The rows are grouped in 2 different ways at once. Each group adds its own fixed numbers to the row, and there is some noise. The rows also spread widely along 3 directions, which tell nothing about the answers.
Known rows, each followed by its group in each grouping:
[ 37 -14  40 -17  -6   4  16  12 -13 -15 -11   3  24 -25  16  26  10   3
   1 -46  15  40  -9]  vof q_524
[ 53 -20  32 -18 -18 -10  15  -3  18  -2  29  -4  37  -6  36  -6  25 -12
 -14 -27  -4  -6   2]  vof q_657
[ 56   0  15  -7  13 -14  32   5  -7 -19  39  11   8 -16  41   2  17 -13
 -17 -42   7 -10   3]  fudo q_657
[ 26 -32  28 -21 -16 -14   2  29  -1  -5 -13 -28  21 -11  33  12   2   2
 -16 -19   5  24 -14]  vupu q_777
[ 53 -27  39   2  -4  -9  15  -1  50   7  27 -21  22   3  22 -21  26  -7
  -9   3  -7  -5  13]  fudo q_524
[ 35  18  14  -1   9   3  14  28 -25 -15  50  18  -4 -28  28  11  32 -29
 -11 -25   1 -11  10]  vupu q_777
[ 20  15  18  -9  -1  17  -2  37   7 -12  58  12  -6   0   8  10  47 -39
 -14 -21 -16 -15  21]  vupu q_777
[ 18 -21  26 -24  -5  -6   1  35   6  -7   6  -9   0  -7  15  17  20 -17
  -8 -28  -8   3  -7]  fudo q_777
[  4 -36  46 -14 -18  24 -18  24  47 -14 -15 -21  26  14   7  19  30 -23
 -12 -12  -7  24   4]  vupu q_524
[ 17 -18  30 -24 -15   5  -3  41   2  -6   5  -7   3  -7  21  19  22 -15
 -14 -32  -1  25   0]  vupu q_777
[ 45 -22  18  -9  -9  -8  16   8   2 -11   0   0  30  -7  47  11   7 -15
 -21 -34   9   8  -2]  vupu q_657
[ 32 -17  30 -11  -3  -2  -3  24  28   4  44 -18  -2   7  13  -6  27 -23
 -12  -7 -19 -21   9]  fudo q_777
[ 16  -2  27 -17  -6  11   3  36 -10 -10  37   1  11 -11   3  13  32 -25
  -7 -37 -13   4  -2]  vof q_777

New rows, each followed by its group in each grouping:
[ 15   1  27 -28  -4   9  -4  36 -20  -8  37  10   4 -17   4  24  40 -25
  -5 -45 -11   8  -5]  vof q_777
[ 63   7   8   0   3  -8  29  15 -19 -26  47  23  13 -24  39   5  31 -16
 -19 -37  11  -4   5]  vupu q_657
[ 17  -4  14 -29   2   0  16  40 -43 -20  10  15 -13 -38  24  35  14 -10
  -6 -72  19  30 -18]  fudo q_777
[ 45 -27  32   6 -13   2   4   5  41  -4  16 -14  26   3  19  -4  25 -15
 -13   5 -10   4  19]  vupu q_524
[ -9 -29  35 -31 -19  16 -18  40  45  -1  13 -38   8  11  -7  11  34 -30
  -5 -23 -18  -1  -5]  fudo q_777
[ 62 -35  27  -7 -12 -39  10  10  10   9  19 -13  21   5  55 -13   2  -1
 -21   8  -1  -3  -1]  vupu q_777
[ 54 -29  26  -6 -17 -11  12   9  31   1  17  -9  29   4  37  -4  22 -12
 -21  -5  -3  -5   3]  vupu q_657
[ 23 -20  46 -21 -11  13  -1  20   5 -19 -22  -6  26 -13  11  26  25  -5
   6 -48   4  40 -10]  vof q_524
[ 11 -17  32 -28  -5   0  -7  43  16   0  16 -15   7   1   6  13  29 -23
 -13 -33 -10   5  -1]  fudo q_777
[ 39 -12  31   2  -6  11  10  16  24 -11  15   1  18  -7  15   9  28 -16
  -2  -7  -3  13   9]  vupu q_524
[ 45  -8  16 -17   5 -19  21  28 -40 -12  26  18 -11 -36  41  28  10  -3
  -5 -55  18  14 -14]  fudo q_777
[ 19 -19  21 -35  -3  -5   7  35 -25 -11  -1   0  -9 -26  21  28   8  -9
  -7 -57   9  24 -19]  fudo q_777
[ 38 -20  30  -9  -5  -2   3  29  25   4  28 -11  11  10  26  -9  20 -14
 -24   3 -13  -6   7]  vupu q_777
[ 66 -30  16  -9  -6 -32  18  12   8   5  21 -11  21   0  53 -11   0  -2
 -20  -3   4 -10   4]  vupu q_777
[ 30  -6  25 -23  -3 -13   9  29 -36 -17  14  13   3 -29  24  27  18  -7
  -4 -52   7  21 -16]  vof q_777
[ 39 -13  27  -5   0  -1  22  18 -22 -24   0  12  14 -39  32  30  10   2
  -6 -44  25  35  -7]  vupu q_524
[ 31 -39  35 -17 -17 -12   6  14  22 -10 -19 -11  20 -13  24  13   6   3
  -4 -37   5  34   0]  fudo q_524
[ 56  -2  25 -21  -3  -4  28   6 -27 -21  23  21  19 -29  28  21  25  -9
  -6 -60  18  15  -5]  vof q_657
[ 15 -25  52 -15 -18  12  -7  20  42  -5   0 -18  37   8  -1   0  37 -17
  -3 -15 -15  21   6]  vof q_524
[ 38 -16  23 -21  -7   2  17  13   2 -14  22   3  12 -12  23  19  25 -19
 -11 -59   5   6  -6]  fudo q_657
[ 10  15  26  -1  -1  27  -7  44  25  -9  53  -4  -1   1  -8   4  50 -50
 -13 -16 -24 -16  14]  vupu q_777
[ 34 -45  31 -30 -17 -17   3  26  10   2 -13 -22  20  -3  38  17   5   0
 -18 -16   1  24 -19]  vupu q_777
[ 57  -4  14  -8   1  -4  25  11 -11 -15  24  17  17 -22  41   8  15  -8
 -22 -37  16   2  -4]  vupu q_657
